All rows are made from the same 10 directions, up to rounding. Whole rows:
In the rows, zero is written as 128.
[[135 117 104 133  96  88 131 141 129 118 129 124 160 141 162  98 143 135
  100 105]
 [115 171 114 158 127 144 150 151 141 197 163 174 111 144  74  76 137  62
  134 142]
 [162  93 137 208 142 116 122 198 110 160 106 134 121 178 179 152 151 127
  100 167]
 [111  94  91 187 144 120 126 113 146 153 169 192 117 157 142 101 110  54
  166 154]
 [121 135 173  83 133 134 173 167 112  90 147  99 102  97 114  99 165 157
  203 201]
 [110 139 115 111 105 133 155 134 128 103 118  96  99 125 116 143 106 144
  119  71]
 [121 111 121 133 119 104 148 136 175  85 115 104 114 120 148 153  81  91
  149  96]
 [123 125  85 119 105 134 131 177  78 155 101 136 153 160 163 111 176 169
  119  87]
 [ 87 111  85  78  93 102 128 117 130 100 144 128 177 101 172 106 111 124
  122  64]
 [117  89 108 116 134 151  88 154  73 199 126 171 194 133 177 123 164 166
   92 139]
 [115 165 126 169 123 100 143 185 164 111 130 112 116 130 157 146  95  30
  114  84]
 [127 137  85 138  91 133 165 143 123 136 104 116  93 166 102 117 131 156
  118  65]
 [188 133 111 135 136 102  73  74 145 153  94 163 195 156 127 100 170 135
  123 145]
 [115 154 129 107 129 137 126 136  64 116 149 129 130 130 137  97 184 163
  139 142]]

The start of a row, then its end:
[166 125 130 142 119  93 139 123 219 154 117 146 153 127  96] => [ 95 108  69 148 157]
[155 189 110 149 131 104 130 115 166  97 101 126 115 155 108] => [116 136  66 173  96]
[ 98 129 173  57 135 130 116  96 110  86 171 105 155  56 133] => [124 122 156 123 160]
[165 115  92 120 104  94 116 142 128 107  65 113 171 161 175] => [127 161 164 132  83]
[ 79 134 160  77 129 146 149 128 114 100 175 107 112  70 117] => [128 107 133 138 142]
[120 157 114 151 151 143  78  90 149 166 127 162 151 125 122] => [161  88  59  86  84]
[138 158 113 136 139 143  92 124 112 145  90 131 145 145 138] => [163 133 123  99  77]
[114  98 128 172 128 119 113 120 146 146 153 138 128 125 148] => [155  75  93  62 115]
[ 99  99 143  72  96 137 197 171 159 111 130  86 100  86 103] => [126  94 158 158 127]
[144 181 134 152 112 120 172 122 122  97 141 105  59 158  68] => [ 90 155 137 145 133]
[124 152 136 103 157 185 101  90 149 175 100 144 125 107  71] => [175  91 116 128 106]
[134 168 110 123 125  99  86 120  86 107 130 134 181 139 176] => [103 179 123 104 100]
[138 102 144 116 137 103 109  47 135 101 176 148 147 109 117] => [ 85 136 143 143 196]
[ 88  76 115 111 108 144 151 205  63 168 155 140 146 126 178] => [102 162 181 112 148]
[119 122  84 107 125 145 114  61 120 114 112 142 123 141 112] => [134 119 155 152  78]
[121 182 183 104 173 149 104 127 113 100 137 112 124  88 124] => [158 136  98 155 160]
[120 134 161  90 100 118 158 138 124  78 131  63 108  95 119] => [140 114 180  94 111]
[114  75 123 136 144 121  98  62  96  96 168 148 132 126 162] => [129 123 157 128 159]
[104 132 170 131 122 123 115 150 110 145 174 111 147  88 145] => [140 106 124  26 137]
[ 81 138 137 101 116 108 122 100  84  76 201 116 139  90 157] => [ 99 131 135  94 124]
[139 132 104 190 128 105 114 135 100  99 118 122 108 177 174] => [148 138 119 102  91]
[ 94  94  85 144 140 140 103  56  88 113 167 168 114 146 147] => [126 116 136 140 112]
[156 101 153 152 156 154  91  66 100 149 127 140 113 143 103] => [155 134 189  93 175]
[145 129 167 167 123  84 124 130 175  96 138  90 125 111 144] => [159  79  88  59 127]
[118 138 138  86 123 131 124 152 197 175 116 136 184  77 114] => [134  84  68 116 111]
[106  83 117 119 101 151 149 130 122 188 151 143 125 122  99] => [112 108 174  78 130]
[142  77 100 120 132 125 105  96 144 108  80 128 146 140 161] => [169 106 154 150  97]
[136  89 143 129 132 152 134 140 142 146  96 110 110 124 120] => [179  95 163 112 129]
[110 171  93 102 105 112 102 102  79  98 136 122 163 132 156] => [106 159 146  88  55]
[150 174 166 156 153  97  90  78 181 120 156 137 150 104 108] => [127 101  43  95 154]
[111  75 108 118 117 124 115 148 148 182 133 161 186 112 162] => [124 104 113 100 125]
[167 167 164 158 127  95 138 187 127 124 123 107 133 143 137] => [103 177 111 116 172]
[146 130 150 123 143 134  87  57  90 113 138 124 133 125 116] => [138 145 187  87 149]
[150 133 135  94 105 101 167 100 209  92 112 102 118 107  75] => [104 101 117 178 130]
[125 137 181 126 124 130 144 196 166 172 135 105 141  85 116] => [147  95  94  68 151]
[126 142 120 129 125  80 119 143 108 100 168 149 173 130 180] => [ 61 184  94 158 165]
[135 160 151 121 147 134 103 107 157 171 147 158 161 102  93] => [108 125  80 118 163]
[117 133 175  91 142 140 122 118 137 148 165 134 150  75 101] => [112 123 123 121 188]
[ 59 128  90 148 101 122 151 112 112 105 196 134  90 124 138] => [117  78  90  90  62]
[ 60  77  84  92  91 140 175 156 138 152 164 147 129 103 136] => [101  86 121 142  92]
[147 133 147  94 163 144  62  56 146 125  95 133 172  98 125] => [180 106 132 120 121]
[147 151 138  94 121 139 122 136  75 146 120 126 152 134 114] => [ 89 203 200 123 156]
[154 168 130 119 127 121 102  49 111 134 152 149 143 137  75] => [ 72 172 157 110 153]
[133 126 107 143 143 152  86  97 146 184 104 162 153 136 117] => [162  97 104  92  92]
[103  90  91 190 113 106 166  96 145 100 182 148  63 161 122] => [102  89  93 146 126]
[185 108 129 117  98  84 127  87 149  82  85  87 143 144 125] => [123 143 202 106 120]
[ 75 122 132 120 126 159 162 176 108 158 172 139 102 106 122] => [119 113 110 134 140]
[160  96 106 132 123 121 123  96 131 109  86 122 124 159 131] => [140 137 179 149 118]
[ 96 119 152 126 150 137 123 167  89 116 160 127 130 106 176] => [141 136 115 136 160]
[124  99 102 158 104 107 119  67 141 127 152 136 123 141 121] => [126  88 137  60  93]
[153  78 140 143 107 117 166 188 151 153 105 111 120 141 131] => [125 130 161 122 164]
[131 133 107 181 135 119 126  83 122  84 133 124  73 166 127] => [148 110 115 132  98]
[142 182 126 169 157 112 105 140  75  58 114 111 102 168 179] => [147 177 104 164 114]
[114 127 161  90 104 110 131 140 118 108 150  87 154  83 143] => [127 120 163  61 123]
[107 197 142 134 147 153 117 124 149 170 155 151 124 106  80] => [127 105  45 110 116]
[125  99 120  86  95 136 154 138 176 184 117 133 156 102  88] => [107 101 147 108 120]
[161 149 130 160 118 138 157 167 127 161  97 119  91 169  88] => [120 156 149 122 134]
[122 163 140 146 135 138 122 169 129 184 144 149 143 123 118] => [116 134  79  95 139]
[ 88 191 100 109 130 159 119 154  78 130 124 129 125 130 139] => [140 144 107 126  52]
[152 122 138 159 123 114 126 170 155 126  81  94 126 140 154] => [183  99 118  84  93]
[154  63 117 136 117  89  94 106 135 110 105 122 179 135 191] => [148 119 166  86 123]
[ 83 156  77 123 141 195 105 128  64 213 141 192 133 149 109] => [116 151 123 123  87]
[151 130 138 167 118  75 138 186 173 114 117 111 147 135 172] => [128 120  67 114 131]
[135 123 114 108 158 157  93  50 147 144 114 166 140 124  94] => [139 114 122 174 135]
[165 197 160 172 147 119 119 152  89 118 127 116 104 162 119] => [114 192 122 119 163]
[178  84 148 156 111 100 139 138 159 136 100 106 129 146 124] => [134 126 171  91 161]
[ 97 185 168  86 157 174 114 175  70 128 129 106 129  90 138] => [162 152 131 127 125]
[169 139 127 120 138 101 131  88 167  69  95 118 121 141 116] => [118 143 120 213 146]
[126  98 126  92 101 106 164 138  92  58 130  88 113 129 155] => [101 165 208 167 141]
[ 73 184 120 130 137 141 133 159  95 120 173 138 113 114 143] => [120 127  60 134  96]
